The rows are grouped in 4 ways, from coarse to fine. Each group lies inside one group of the grouping before and may be the whole of it. The rows also spread widely along 16 directions, which tell nothing about the answers.
Some rows, each with its group in each grouping after it:
37  -15  34  23  5  18  13  -45  -20  -22  2  33  -59  -7  0  -11  35  63  -36  -21  -32  -3  30  35  7  -46  3  -13  -18  -15  25  3  37 : folo sogel tili k_531
-9  21  29  -20  -4  9  1  -9  20  -5  -16  -18  6  5  21  -22  -7  -2  9  -4  11  -5  1  4  -17  -15  10  -23  -1  -31  -11  20  2 : komad kavoz Davu k_754
1  9  12  8  2  -29  -14  -3  25  -2  22  15  -2  40  1  -33  4  12  -30  -2  -60  -30  -21  -8  -40  -30  11  8  -10  -36  21  -2  26 : giki Zage rusip k_843
10  1  2  12  2  11  -3  -4  2  16  -16  11  -20  5  14  -17  18  33  2  -12  -29  -9  8  0  -12  -21  -7  5  -24  -10  10  20  9 : komad niva rebo k_808
36  -27  13  11  5  3  -6  -21  -12  -11  -17  7  -11  -11  4  -12  -8  15  4  -11  1  -31  14  -23  -15  -20  1  12  4  -33  6  -16  14 : giki Zage rusip k_871
-11  -7  -30  20  21  1  6  -40  30  50  -24  -29  57  41  -31  -38  -34  29  21  -20  5  33  9  47  -5  2  -13  -4  6  -7  33  43  -50 : giki Zage luven k_71
7  1  -24  12  5  60  -4  6  12  -23  -24  -45  -5  -14  -2  -18  33  -19  0  -11  -16  5  -19  -30  -3  -13  -12  80  -25  -11  36  28  -8 : folo sogel gare k_194
13  -34  5  17  30  67  13  -12  -34  5  1  2  -15  15  9  -25  77  -10  -3  -23  -17  -21  -9  -12  -23  -10  55  44  -7  1  45  0  -9 : folo sogel tili k_216
10  -18  -21  17  15  -1  7  -19  10  3  -12  -6  -12  -5  -20  -15  -19  19  -3  -4  -1  9  11  -16  -4  0  0  -14  4  -43  24  38  3 : komad kavoz pote k_29
5  -2  -14  20  8  27  -5  -11  -14  15  -16  6  -16  -22  -8  -10  -11  20  16  -15  -4  9  2  -4  -5  -13  -1  -22  -16  -10  29  6  -8 : folo Puvib kos k_351
-20  -12  11  28  -33  17  52  -20  0  16  -31  33  15  16  -10  25  -9  23  25  -9  15  14  5  5  23  -21  -39  -36  -12  -14  25  32  -39 : folo bafo Zumum k_707
18  -2  -2  6  -6  27  -20  0  -18  22  -7  -26  -8  -9  11  -9  19  27  34  -8  -3  1  -6  6  4  -1  -10  3  15  17  0  8  3 : komad ges Kop k_438
-3  2  -18  -3  34  49  14  30  -22  30  -24  -16  14  21  12  -1  19  -28  23  0  7  9  -42  -14  -14  12  38  18  -10  12  6  30  -27 : giki tup vilug k_613
4  -29  -25  21  -5  15  1  6  14  11  -8  -2  -6  5  1  3  6  35  6  7  -21  -15  9  -21  -4  -9  -19  11  -10  -25  17  18  11 : folo Puvib vol k_180
27  7  -31  2  19  16  1  -1  -22  44  -30  -3  6  -4  -33  -15  -52  7  43  -10  21  21  6  9  1  18  17  -33  5  20  30  17  -11 : komad niva pokip k_226
12  -9  26  -20  -27  -27  -17  -29  11  1  -5  -5  28  10  28  -11  12  0  20  -7  11  -20  29  6  3  -22  -29  4  8  4  -17  7  22 : giki tup vilug k_996
17  -7  -13  -7  -24  6  3  -11  -21  -10  3  -2  -1  -7  0  11  22  -27  16  -6  21  25  9  -12  47  -16  -27  10  5  53  28  58  39 : komad kavoz Davu k_721
16  19  -26  23  18  46  -2  7  9  -11  -18  -20  -18  -15  -19  -2  0  20  -12  -12  -24  19  -35  3  1  4  -29  41  -26  -14  -4  27  -11 : folo sogel Nadam k_980
14  -33  6  8  6  53  10  -15  -9  34  -20  3  -12  28  24  -8  69  49  31  -12  -4  -21  29  18  -12  3  8  22  -10  17  4  4  -2 : komad niva rebo k_735
11  -2  4  -7  6  39  9  20  -10  14  -40  -3  3  12  33  5  4  7  28  1  -2  -25  -4  -6  -12  -11  19  10  -24  3  -6  2  2 : folo Puvib Zibu k_215
-12  14  16  11  -2  -1  -5  7  -26  7  -7  6  26  -21  28  -16  -4  -37  3  -30  -15  0  -48  -19  -5  -37  -11  0  -12  0  0  9  -20 : folo Puvib vol k_805
2  2  -18  4  -12  2  -11  23  11  41  -24  0  -15  15  12  3  0  48  41  17  -34  -15  12  -9  -17  1  -16  3  -17  -13  8  13  14 : folo Puvib vol k_805
-3  -2  -4  27  42  33  16  -7  3  7  1  -22  -23  18  -24  -8  12  31  -13  9  -2  33  -35  9  -7  12  18  -12  18  -53  7  51  -23 : giki Zage luven k_71
6  22  -8  9  -22  -4  -2  14  2  16  -7  67  -27  -4  -12  5  13  6  22  -11  -43  -18  -14  -30  -28  15  -29  4  -37  -5  4  -10  -3 : komad kavoz Davu k_754
31  -51  -13  13  1  -12  2  -14  -28  11  -1  20  -22  -22  3  7  -1  21  10  -2  6  -15  30  -34  9  -10  -2  -19  14  -12  16  21  36 : komad kavoz Davu k_754
-19  -5  -15  5  -4  12  0  11  40  -9  7  -7  20  11  9  -10  -2  -14  -11  1  -11  -18  -16  -37  -21  1  -7  3  -14  -34  0  24  -4 : komad niva rebo k_735
12  40  22  2  5  -9  -18  3  13  -20  -1  -2  -8  -19  -7  -12  -17  -7  -7  -9  -19  -2  -43  -15  -23  2  -34  14  -6  -47  -34  4  -7 : folo bafo Zumum k_707
30  0  0  30  7  53  1  -9  -25  -8  -12  4  -48  -37  -23  -4  -17  43  3  -12  -7  7  -6  4  -3  -9  5  -26  -10  -13  29  -25  1 : folo sogel gare k_194
16  -56  -9  17  44  -2  23  -1  -12  24  -19  25  22  -4  40  18  -12  42  -22  -19  1  -16  0  8  -1  -4  -3  -29  -13  -19  -70  39  -2 : komad kavoz Davu k_754
-9  -43  -19  1  15  0  -1  -6  13  -21  49  17  12  -3  12  36  45  -9  -26  6  17  2  5  -14  9  31  -11  -25  8  -1  -58  62  26 : folo sogel tili k_216
-14  -31  -67  16  -7  11  -35  0  36  30  18  -10  47  -10  7  -4  -6  16  19  -14  -14  -6  16  -6  -13  18  -44  3  -28  31  -8  11  -5 : folo Puvib vol k_805
-22  -27  -4  8  19  4  -21  -19  2  4  10  -9  0  -38  42  -13  8  1  -9  -14  6  2  15  -26  -26  -27  19  -45  -15  -38  -13  34  -6 : giki Zage rusip k_871
-17  -35  -15  16  -2  49  45  28  -14  33  -46  12  17  15  33  43  -2  27  35  7  11  -7  -3  -12  8  -4  4  -22  -25  4  -10  31  -30 : folo sogel tili k_531
45  -8  17  -10  19  55  -30  -44  -16  -34  -14  -20  -29  -54  10  -43  29  -8  4  -34  21  -13  40  1  -15  -17  20  26  -16  -4  10  -24  18 : folo Puvib vol k_180
6  1  21  12  -11  48  -16  -13  -11  -20  22  8  -11  -6  1  -9  59  -16  12  -19  -1  -13  -33  -13  -18  10  -13  30  0  8  -2  -27  -16 : giki Zage luven k_71
-20  6  -5  -12  -18  -25  -46  -10  21  24  28  -26  31  -5  23  -31  28  -17  23  -14  -10  -1  1  -10  -19  -3  -28  3  8  7  -6  32  4 : komad niva pokip k_226
-16  -10  -8  11  -15  25  -14  3  -8  4  21  -26  25  -5  29  1  37  -17  4  -16  -7  12  -28  -6  15  -28  -33  19  -11  40  6  37  2 : folo bafo Zumum k_707
38  -29  21  7  -22  -22  -4  -46  -1  -8  -2  12  10  -2  -18  -17  4  12  16  -19  15  -28  28  -8  5  -4  -38  15  33  -25  6  -8  12 : komad niva pokip k_226
-15  7  12  15  -4  33  -18  2  -20  25  13  -15  -9  -7  18  -18  47  7  24  -10  -15  7  -35  -9  -19  -12  -2  -1  2  -1  16  -3  -25 : giki tup vilug k_996
12  46  -2  -24  28  24  -36  -19  8  1  -17  -7  -69  -44  -1  -37  16  4  11  -7  -16  29  40  0  -36  -5  33  -15  -50  -24  21  37  21 : folo bafo Zumum k_707
17  16  -18  3  38  24  -3  -1  7  -14  1  2  -6  -9  -36  -21  -12  -25  -11  -9  -1  9  -25  -13  -21  24  20  9  -5  -29  6  15  -7 : folo Puvib vol k_180
21  -27  -7  12  20  -26  18  -10  -12  10  9  37  27  31  -19  8  5  -4  -11  -11  -12  -9  -13  2  4  13  -5  6  17  0  -13  31  8 : folo sogel tili k_216
-8  -29  4  3  11  22  2  -22  -8  16  -2  -3  12  2  26  2  34  11  19  -9  25  2  16  4  -7  -4  9  -23  3  0  -16  30  -11 : giki Zage rusip k_871

New rows. What belongs after each?
2  8  -17  -9  -10  39  -5  7  -7  0  -6  8  -12  -32  -3  16  -10  -17  39  0  41  13  11  -24  5  24  0  -46  -11  27  -4  14  5 : komad niva rebo k_735
-1  31  28  0  -34  -35  -22  -6  -3  7  14  2  -15  -1  -1  -5  6  19  19  4  -23  8  -12  3  4  -18  -41  -18  21  -9  1  19  23 : folo sogel tili k_216
29  -16  13  6  -7  17  -19  -18  -21  -18  2  -39  30  -21  12  -14  9  -14  6  -27  14  -5  -20  4  19  -21  -35  40  23  25  -7  -3  10 : folo sogel gare k_194
-36  19  -6  8  20  22  -11  16  2  32  -3  -10  5  -10  44  -17  0  12  1  -18  -24  15  -31  8  -29  -14  16  -48  -34  -3  -20  31  -25 : komad kavoz pote k_29
0  -39  48  36  -4  11  18  -10  -39  24  43  17  -54  31  -1  11  69  69  9  25  -14  -15  -25  -10  -11  -3  20  -47  63  -55  21  -7  7 : giki tup vilug k_996
-13  27  18  -8  -23  15  -20  -35  9  -3  21  20  -32  -2  -3  -12  46  7  18  -7  -1  24  25  22  -7  -5  -5  -36  -18  20  20  19  12 : giki Zage luven k_71
7  -22  4  7  4  15  -6  -15  -13  25  0  -3  7  16  11  -12  -13  26  19  -5  7  -8  14  18  -7  -16  24  -43  6  14  18  -5  8 : giki Zage luven k_71
2  16  41  16  -48  9  12  -33  13  -6  -10  -12  9  37  -7  -28  51  19  16  -21  -21  -5  -21  13  12  -30  -65  64  19  -14  34  7  -16 : komad kavoz Davu k_721
23  -22  -14  2  60  12  6  -22  -6  5  -12  -17  9  -5  6  -2  22  9  -20  -13  18  30  -2  22  10  12  1  12  0  -14  -46  71  -5 : giki tup vilug k_996
2  -6  0  4  -14  -8  -13  -22  49  5  -23  12  13  -7  14  -15  -21  43  9  -13  -18  -33  36  0  -31  -2  -27  -16  -23  -51  -30  -8  -13 : komad ges Kop k_438
9  -3  2  7  9  -6  -9  -4  5  -16  -16  12  -12  -34  9  -15  -8  -13  -7  -11  -16  -18  -2  -44  -23  -14  -5  11  -18  -60  -4  11  1 : folo Puvib vol k_805
8  14  -4  12  -10  27  -11  -2  -2  3  9  0  -15  16  -16  -12  23  8  12  -4  -22  1  -23  -3  -12  -7  -6  17  -7  15  31  -3  8 : giki Zage rusip k_843
-33  25  29  8  -13  5  -17  -37  6  17  34  4  -8  -10  7  -32  29  22  7  -24  -6  29  -8  29  -16  -13  -12  -60  7  -9  8  18  -20 : komad kavoz Davu k_721
-12  -26  -36  31  -16  17  22  21  4  12  26  16  31  22  -16  30  -14  4  -1  1  2  3  -41  -14  21  12  -31  -29  6  26  7  27  -6 : komad niva pokip k_226
-24  -15  30  -5  4  21  8  16  23  0  -8  -3  19  12  60  8  10  16  -1  4  -2  -44  -16  -14  -33  -4  22  -34  -4  -55  -64  4  -17 : komad ges Kop k_438
12  4  -14  3  14  9  -2  26  -7  27  -40  -41  9  8  28  -25  -51  14  5  -2  -19  -6  -13  -9  1  -48  17  -1  -15  -1  29  30  19 : komad niva rebo k_735
10  -27  -2  19  5  17  7  6  -2  9  -15  -31  14  14  28  10  16  43  -4  -2  -13  -6  -13  11  18  -22  -32  25  5  -5  -24  39  9 : folo sogel tili k_216
9  -35  -30  17  10  23  -5  -2  -6  14  -5  6  20  -7  18  -16  9  -9  -1  -26  -21  -23  1  -26  -13  -16  17  14  -21  6  23  6  -7 : komad ges Kop k_438
-20  -3  -18  -2  -4  15  -16  -8  -5  9  17  4  1  -17  5  3  33  -21  23  -5  11  18  4  -17  1  5  -4  -22  -6  16  11  39  4 : folo Puvib kos k_351
-3  18  -7  -16  4  14  -25  -13  56  0  3  5  9  12  35  -13  11  41  -19  -13  -28  -7  30  50  -24  -10  -18  -19  -66  19  -46  9  18 : giki tup vilug k_996
2  -21  -21  13  24  35  10  -34  13  14  -32  -20  20  0  1  -27  1  15  3  -22  8  10  27  16  -5  -17  10  8  -21  -20  26  36  -25 : folo Puvib Zibu k_215
-43  42  40  -2  -9  50  -3  12  4  13  22  -36  -3  39  32  -31  70  -1  7  -4  -30  7  -58  20  -23  -23  32  -5  7  -1  20  18  -22 : komad ges Kop k_438
12  -27  -20  28  2  32  -42  -1  -16  -5  34  -26  -38  -53  28  -7  26  33  -16  -8  -21  4  -5  -23  0  -31  -16  -13  -14  3  11  2  29 : giki tup vilug k_996
-27  21  -14  -8  -11  38  3  -14  47  -9  -5  2  5  -6  7  -8  2  5  -1  -12  6  17  18  15  -10  -2  -13  -32  -46  3  -3  34  -10 : komad kavoz Davu k_754
2  -3  -25  1  5  23  -8  24  17  19  10  -10  20  45  9  0  14  16  7  8  -28  -19  -21  11  -14  8  2  17  -13  25  1  9  18 : folo Puvib Zibu k_215
14  20  6  3  0  0  -21  9  -5  11  -31  -15  -28  -13  19  -7  5  21  21  2  -24  5  -12  -14  -7  -18  -26  26  -15  -24  -12  29  7 : giki Zage luven k_71
-18  5  10  -17  -1  34  18  -8  46  -51  24  7  -1  31  9  2  22  -22  -45  7  -4  -14  7  5  -10  -12  36  -20  -31  -16  2  29  32 : folo sogel Nadam k_980
8  10  2  26  -17  14  -26  -6  -7  16  9  -19  2  0  0  -46  -3  20  3  -26  -48  -14  -30  -1  -14  -41  -5  11  1  1  55  -26  -3 : komad ges Kop k_438
-2  -10  11  2  4  33  26  30  -14  -10  14  5  -11  27  24  28  26  -1  -13  15  5  -4  -36  -11  18  -8  16  -23  5  15  -14  40  31 : komad niva rebo k_735
9  29  30  32  -27  11  -18  -33  -31  20  8  4  -29  -15  -29  -19  30  40  41  -21  -9  25  -29  18  -2  -7  -52  -5  28  -1  25  -18  -28 : giki Zage rusip k_871
6  9  -28  -3  11  -14  -12  11  21  29  -23  -19  21  9  3  2  -52  37  13  5  -10  10  9  23  1  2  -19  -25  -11  3  -23  39  13 : folo sogel tili k_216
11  -12  -14  8  1  35  -15  -26  -2  0  0  -32  -7  -13  4  -17  46  4  6  -19  -4  21  15  4  12  -21  -24  40  -16  20  30  44  10 : folo bafo Zumum k_707
-18  46  49  -20  -27  -23  -4  -24  21  -17  -31  -19  8  2  7  -37  -6  -35  21  -5  3  -4  -4  -21  -15  -40  -11  9  9  -68  25  24  -10 : folo Puvib kos k_351
-7  37  26  -18  -9  2  -16  6  39  -10  -18  -40  11  24  -2  -27  -21  -11  27  17  3  -16  -24  -18  -35  8  -1  17  18  -61  -7  -1  -12 : giki Zage luven k_71
2  0  -12  14  26  39  4  -14  -3  -4  -1  3  -19  -15  -5  -14  8  10  -17  -17  -12  18  0  8  -10  -12  25  -18  -27  -7  24  24  -6 : folo sogel tili k_531
-1  -7  20  0  -3  23  11  -13  -8  11  -16  16  0  3  14  -10  9  2  23  -12  18  -15  13  -9  -13  -5  17  -29  -2  -13  5  3  -11 : komad niva rebo k_808
40  -29  -16  -14  42  13  -2  -19  -5  4  -26  38  -39  -10  7  0  15  21  2  -3  -1  -19  65  -3  -18  7  43  -12  -37  -14  -7  24  43 : folo Puvib kos k_351
4  -18  -19  15  -27  39  -13  13  -13  36  -27  -1  -39  -20  22  16  29  53  56  8  -20  -17  27  -25  -8  -5  -20  7  -24  2  18  -1  6 : folo sogel Nadam k_980
-5  -26  11  33  -24  22  -8  -11  -14  24  30  -13  -18  24  0  -11  59  52  18  1  -33  -12  -9  1  -4  -18  -16  8  30  -5  45  -4  7 : folo sogel tili k_216
13  33  -7  -15  -7  11  -31  -3  17  -6  -7  -22  12  -19  -8  -18  -19  -14  25  -10  8  4  -11  -1  -9  17  -18  2  2  4  -18  5  -2 : komad ges Kop k_438
19  -8  -4  11  -10  -17  16  -11  3  25  -47  23  31  19  -3  0  -20  16  23  -16  -9  -13  1  1  1  -12  -44  26  -13  -11  -2  8  -22 : giki tup vilug k_613
12  -7  2  12  0  45  14  15  -14  -5  -9  -26  -13  14  -2  5  -6  18  6  10  1  -4  -18  -4  9  -15  17  -6  10  -3  27  10  15 : folo sogel tili k_216
21  -7  -25  2  31  12  -8  5  15  23  16  17  19  39  -16  -5  15  24  0  -5  -23  -13  -12  32  -21  38  -2  14  -6  23  -29  4  12 : folo Puvib vol k_180
-1  6  -14  -10  17  39  -27  -14  27  -3  0  -26  -15  -15  18  -14  44  23  3  -9  -9  14  25  23  -17  9  -4  11  -31  4  -22  36  11 : folo sogel gare k_194
-11  7  -15  14  1  10  3  -4  24  31  -12  -11  25  27  5  -24  -7  31  6  -17  -28  6  -13  21  -10  -13  -22  5  -16  -2  10  27  -18 : komad kavoz Davu k_721
9  32  33  8  -58  -11  18  19  -17  24  -21  7  -8  34  -37  10  -32  17  71  25  10  -11  -37  -25  11  9  -39  -15  55  -16  36  -19  -3 : komad niva rebo k_735
21  -22  3  2  15  -1  -14  -22  -11  -10  10  -9  -18  -19  -3  -14  4  5  -4  -3  6  -6  21  -17  -7  -6  18  -15  18  -29  10  19  28 : folo sogel tili k_216
-2  1  -8  21  -39  31  -8  2  17  8  -23  -10  4  -14  15  -10  -8  28  23  -16  -16  -18  1  -13  -4  -29  -47  10  -30  -3  20  -11  -13 : komad niva pokip k_226
-18  7  3  -12  8  41  -11  8  19  -3  -4  6  14  0  46  -8  43  -14  -3  -21  -22  -20  -3  1  -32  -7  12  13  -52  12  -30  9  -9 : folo sogel tili k_216
10  10  7  -3  6  41  -21  -33  10  -4  1  -25  -22  -15  -3  -21  44  18  16  -15  6  17  19  21  -10  5  -15  15  -11  -1  1  20  -1 : folo bafo Zumum k_707
0  10  -2  -19  3  37  18  3  40  -21  -37  -25  25  34  14  -8  10  -24  -1  4  6  -10  1  -6  -6  -11  5  43  -31  -15  2  32  -5 : giki tup vilug k_996
5  -7  18  -12  17  28  -3  -11  -34  24  -21  -11  19  -9  26  -14  12  -25  36  -22  27  0  -1  1  -12  -9  27  -8  -1  16  -2  13  -18 : folo bafo Zumum k_707
26  -9  -1  5  -29  -6  11  22  -3  -24  -27  -22  -11  0  1  23  -25  5  6  22  -7  -11  -9  -39  34  -32  -35  29  9  -19  20  33  46 : folo sogel gare k_194
13  -14  -2  20  4  26  -3  3  -18  15  -13  -18  -23  -11  14  -16  -12  34  5  -5  -9  -5  0  -13  0  -33  10  -21  -2  -13  30  11  14 : komad niva rebo k_808
